All groups share one centre, and each spreads out both ways along 6 directions, with some noise.
In the rows, zero is written as 128.
Known rows, each followed by its group:
[130 148 126 128 117 135 124 119 125 128  98 111 136 125]
zapo
[185 105 101 159 189 128  80 144 130 150 108 143 198 111]
zapo
[133 121 116 137 153 155 115 128 140 150 105 124 139 140]
Soz
[153 144  65 191  81 140 129 169  90  65 158 146 165  83]
Fev
[113 180 108 129 140 110 134 136 161 148 116 129 125 190]
Narut
[126 118 118 123 108 122 131 133 140 112 133 121 124 154]
zapo
[151 205  63 138 159  73 113 181 156 131 124 143 167 198]
Narut
[133 103 112 127  89 155 124 133 114 103 129 105 140 113]
Soz
[157 128 130 130 122 138 119 116  98 142 104 106 190  99]
Narut
[137 121 108 139 127 140 125 143 128 117 131 132 136 142]
Soz
[169 132  29 149 162 167  59 208 142 121  94 105 165 127]
Soz
[136 140 125 135 124 139 127 123 121 120 111 128 137 128]
zapo
[137 150 122 120 105 101 116 122 132 115 106 116 139 128]
Soz
[139 119 126 151 113 138 132 120 121 108 124 137 136 120]
Fev
[146 123 112 171 155 162 129 139 121 133 130 152 150 127]
Soz
[148 135  97 129 132 117 117 161 133 109 136 132 147 153]
Fev
[130 108 167 115 153 100 150 107 151 130 141 161 114 196]
Soz
[128 135  99 140 124 115 135 154 145 100 145 148 118 174]
Narut
[134 123  87 103  77  95 104 162 148  63 120 105 109 143]
Narut
[142 117 137 122 114 115 128 118 125 114 120 126 142 135]
Soz
[131 125 138 165 196 163 147 121 124 180 137 169 148 163]
Fev
[136 111 134 130 126 142 124 112 127 135 115 122 145 123]
zapo
[154 124 116 156 167 143 126 141 117 141 135 153 163 138]
Fev
[ 87 135 121 164 115 147 175 126 142 120 163 164  91 179]
zapo
[144 144  96 170 185 114 137 162 158 128 146 194 119 202]
Fev
[155 139 119 134 124 133  90 116 123 134  75 104 164  89]
Fev
[178  95  61 124 144 118  90 198 136  78 138 131 158 158]
Soz
[164 152  51 152 151  99  64 176 162 133 103 122 173 124]
zapo
[114 140 105 126 158 100 118 144 188 148 119 140 107 204]
zapo
[143 146 108 142 134 124 124 137 128 128 123 133 154 143]
Narut
[119 157 151 128 154 153 114  84 140 195  61 104 146 119]
Narut
[134 100 161  76 107 127 102  94 134 137  78  71 141 115]
Fev
[131 181  69 149  92 121 106 158 130 102 113 111 138 112]
Narut
[177 101 102 124 168  99  85 157 153 126 116 133 170 148]
zapo
[152 122 110 181 119 139 129 130 116  98 129 158 145 109]
Fev
[102 155 113 193 140 182 123 112 147 145  91 150  85 105]
Narut

New rows, each followed by its group:
[139 157 107 144 132 123 126 138 128 132 124 132 154 147]
Narut
[135 139 119 131 122 126 121 129 131 126 111 120 142 136]
Narut
[145 116 136 151 181 144 116 117 142 167 112 151 149 145]
zapo
[153 143 105 228  84 134 119  99 133  69  89 179 106  74]
Fev
[151 156  86 161 142 146 111 159 104 132 123 126 179 106]
Fev
[189 104 103 118 175 118  93 173 108 121 136 129 203 139]
Fev
[129 109 127 133 132 138 145 134 124 122 149 140 136 157]
Fev
[104 131 125 199 140 201 166 110 111 155 142 162 123 124]
Soz
[136 122  27 136 115 192  78 201 139 108 107  83 137 124]
Soz
[128 116  69 162 123 193 113 165 127 122 123 116 137 123]
Soz
[150 152  99 205  73 152 116 111  99  87  98 135 148  41]
Fev
[142  81 156 106 194 148 144 134 125 169 157 141 161 187]
Fev
[105 137 143 130 125 128 137 103 159 140 104 131  97 164]
Fev
[112 130 134 123 114 126 153 120 134 129 138 130 122 168]
Narut
[140 134  91 156 117 161 115 146 114 120 114 119 150 108]
Soz
[136 119 126 126 140 126 130 130 136 127 127 131 137 155]
Fev
[132 128 101 158 136 136 121 140 140 134 131 140 143 136]
zapo
[132 145 101 155 155 171 141 157  93 159 152 130 183 123]
Fev
[115 168 107 138  84 115 132 130 130 105 120 116 126 125]
Soz
[123 124 106 130 163 137 157 172 129 136 184 156 140 204]
Fev
[115  93 163 151  92 152 159  80 124 112 129 143 104 125]
Fev
[155 117 163 128 134  81 148 110 126 108 144 165 144 159]
Soz
[122 138 150 151 151 157 130  88 139 172  91 129 130 125]
Fev
[161  78 145 137 138 178  62  99 124 132  49 103 131  34]
Narut
[107 156 105 146 108 152 147 140 121 131 138 122 128 138]
Fev
[135 125 124  98 112 124  98 119 139 132  83  85 145 120]
Soz
[120 149 124 129  95 143 124 115 120 126 101 105 134 111]
zapo
[128 148 137 152 130 124 140 111 127 136 121 145 134 135]
Soz
[ 94 164  94 152  62 156 104 113 131 152  88  63 143  55]
zapo
[128 152 105 169 126 139 152 139 119 127 150 153 147 148]
Narut
[124 126 145 176  91 150 139  79 130 111  97 148 107  99]
Fev
[137 132  97 127 106 123 125 155 120 102 139 117 144 138]
Fev
[120 182  86 177 154 141 122 147 155 141 109 156 111 149]
Narut
[123 167  84 185 178 122 138 168 170 122 145 196 100 206]
Narut
[119 142 153 118 180 128 115  96 172 185  77 129 113 175]
Fev
[ 98 140 104 148 104 153 171 149 117 118 176 138 122 162]
Fev
[121 134 102 153 159 118 156 160 155 116 170 183 105 219]
Fev
[141 121  96 176 130 172  78 133 133 110  75 128 111  60]
Narut
[134 141 108 185  89 151 131 119 110  99 121 140 136  84]
Fev
[118 104 161 101 148 145 143 105 142 163 124 118 125 172]
Fev
[134  96 117 145 128 134 129 142 137  93 139 155 108 151]
Narut
[129 141 118 140 119 119 119 121 150 114 100 131 118 142]
Fev
[133 103 110 132 113 143 129 141 128 106 137 126 133 141]
Soz
[154 203  98 160 122  89 105 135 124 120  95 133 162 103]
Soz
[136 140  93 100  87 127  89 143 134 110  86  69 142 110]
Soz
[158  82  87 129 128 107  83 157 152 122 133 110 173 117]
zapo
[122 169  95 125  90 108 131 144 123 112 132 106 147 147]
Narut
[123 127 116 143 133 155 152 144 113 133 159 140 144 150]
Fev
[132 105 140 109 137 127 134 123 133 132 130 125 132 162]
Fev
[160 134  98 189 169 158  95 143 127 126  99 159 149  96]
Narut
[144 165 113 234 131 173 123  99 112 135  86 169 144  60]
Fev
[122 101 170 138 121 162 159  93 105 132 128 138 128 130]
zapo
[156 147 120 186 127 137 133 127  95 117 135 159 170  97]
Soz
[147  88  91 176 136 140 120 169 143  65 153 186  91 147]
Narut
[130 109 206 133  89  95 181  60  93 106 155 158 138 119]
Soz
[122 162 109 167 145 163  98 119 146 151  70 125 112  98]
Narut
[115 135 162 159 122 136 127  68 163 142  69 141  87 130]
Fev
[151 183  65 235 110 145 120 148 117  90 113 176 139  84]
Fev
[111  85 140 118  86 162 145 114 117 113 137 105 121 129]
Soz
[155 105  95 111 142  95  89 152 164 120 117 118 153 153]
zapo
[110 184 100 122 131 100 145 145 158 138 132 131 126 204]
Narut
[141  96 120 178 174 146 172 153 124 116 195 205 135 193]
Fev
[134 129 101 122 120 123 119 149 143 111 122 120 129 158]
Soz
[104  71 119 114 137 110 110 123 200 168 135 110 118 176]
zapo
[119 155 104 160 132 138 132 136 143 126 120 146 117 150]
Narut
[153  96  95 142 150 108 108 159 155 119 143 145 153 156]
zapo
[123 111 135 128 141 130 134 122 152 129 123 140 107 167]
Narut
[138 163 143 122 153 132 120 101 125 184  82 100 181 130]
Narut
[120 136 102 174 108 154 139 131 123 124 140 138 137 113]
zapo
[146 127 124 171 128 145 128 113 123 119 114 150 140 117]
Fev
[146  92 124  85 134 113 127 156 125 116 154 115 154 176]
Fev
[123 126 104 156  97 144 139 137 119 107 148 135 135 121]
zapo
[143 122 139 120 145 130 112 113 131 150  97 115 153 136]
Narut
[146 114  73 138 150 149 104 177 147 115 126 130 133 164]
Soz
[157 125 128 146 188 151 116 134 118 166 117 142 179 134]
Fev
[133 112 125 104 114 116 112 129 147 112 107 108 118 147]
Narut
[161 126 115 116 132 106 117 150 130  94 122 135 143 160]
zapo
[ 99 146 123 140 109 142 140 116 147 140 120 121 106 147]
zapo
[136 111  83 169 113 127 137 173 140  65 167 177 100 159]
Narut
